There are 3 ways to turn a row about zero (a turn may also mirror it). The second row of each pair is the first, turned, with some noise. The first 21 pairs use one turn. New pairs use 2 turns, one after the other, and a turn may come again.
In the rows, zero is written as 128.
Known pairs, each followed by its turns in order:
[130 155  50 113 111  50]
[167 139 143  56 113 202] | q99

[122 183 110 127 151 129]
[126 180 152 118 107 119] | q225

[104 145 137 129  75 119]
[110 100  92  99 145 140] | q99

[117 108 104 117  93 139]
[155  95 134 147 110 139] | q225

[125  98 101 131  91 121]
[150  85 147 153 129 127] | q225

[154 165 130 183 153  95]
[103 162 121 166 186 103] | q525

[141 180 103 130  95 130]
[148  99  95 172 148 139] | q525

[125 102  70 111  98 156]
[156  97 139 179  90 138] | q225

[163 191 109 136  81 206]
[150  78 113 181 161 214] | q525

[ 86 109 128 156 129 102]
[132  97 133  99 122  90] | q225

[203 143  96 128 136 132]
[133 195 119 116  79 132] | q99

[ 89 141 124 128 115 140]
[105  97 124 139 107 132] | q525

[130 130 128 141 135 111]
[123 141 125 134 138 112] | q525

[100  93 107 106 122 152]
[156  99 103 143 100 134] | q225

[126 136 136 130 129 142]
[122 119 139 131 131 136] | q525

[120 155 167 115 125  97]
[140 109 151 143 144  87] | q525

[206  75  50  85 154 153]
[140 160 156 152   4 150] | q99

[113 113 119 139  98 117]
[108 105 134 103 124 136] | q99

[ 87 148 206 127 147 102]
[163 103 117 138 199  85] | q99

[131 102 117 142  54 131]
[ 77  92 105  87 102 134] | q99

[127 137 100 149 139 130]
[117 133 143 140 110 103] | q225

New pairs, each followed by its turns in order:
[184 155  97 123 150 129]
[132 166 179 124 124 169] | q99 q225

[192  97 152 132 129 120]
[ 97 189 137 124 145 157] | q525 q225

[143 127 138 133 121 170]
[122 109 131 121  93 143] | q225 q225

[128 131 106 118 206 133]
[136 143 119  70 150 177] | q225 q99

[127 120 206 150  95  74]
[138 143 120  60 173  66] | q525 q99

[155 124 147 140 143  50]
[194 140  91 116  95 107] | q99 q99

[154 195 169 122 145 142]
[147 138 184 160 131  73] | q525 q99

[127 129 111  50 150 116]
[124 200 123 102 103 143] | q225 q99

[165 118 122 153 165 135]
[145 158 121 164 158 145] | q525 q99

[141 133 133  92 135 138]
[112 145 149 147 109 129] | q225 q225

[ 85 129 113 146 110 126]
[104 119 152  92 113 143] | q99 q525

[125 138 130  99 109 161]
[132 123 133 143 133 173] | q225 q525

[113 101 177 137 136 166]
[168 102 117 150  82 131] | q225 q225

[ 51  57 106 102 157 163]
[218  93 118 115 114 192] | q525 q225

[110 134 175 136 123 139]
[150 131 175 121 131 135] | q99 q99

[ 86 125 105 127 129  88]
[137  96 135  86 127 162] | q525 q99

[124 119  68 133  74 139]
[ 90 119 124 111 116  59] | q225 q99

[144  86 132 120 186 124]
[151 159 162 177 134 110] | q99 q525

[126 118 150  84 103 136]
[111 122 155 109  91 145] | q99 q99

[143 111 112 119 133 110]
[117 156 122 131 140 117] | q225 q525

[129  94 133 129 158 165]
[102  99 149  94 147 123] | q99 q225

[ 82 116 125 102 124 137]
[127  81 116 119 104 131] | q525 q99

[103 109 134 143 133 198]
[ 90  88 101 176 139 122] | q525 q99

[143 108 120 206 133 118]
[163 145 103  57 146 138] | q99 q225

[129  87 133 139 160  80]
[170 130  98 100 164 153] | q525 q99

[142 133  57 139 159 147]
[102  95  82  91 130 157] | q525 q525

[118 100 154 123 118 195]
[117 114 108 124  76 183] | q225 q525

[115 125  80 129 134 135]
[119 107 159 142 120 161] | q99 q525

[164 126 131 123 144  95]
[138 150 144 139 164 147] | q99 q225

[154 144 130 134 102 105]
[113 132 160 117 150 123] | q225 q525

[111 100 108 121  97 132]
[106  95 118 155 144 131] | q225 q225

[120 206 114 105 154  50]
[169 122 124  81 213 176] | q99 q525

[ 59 204 122 142  73 156]
[144 126 100 121 160 242] | q225 q225

[128 108 137  50 157 132]
[197 124 142  77 120 123] | q525 q525

[124 153  72  69 125 135]
[ 97 125 149 171  87 178] | q99 q225

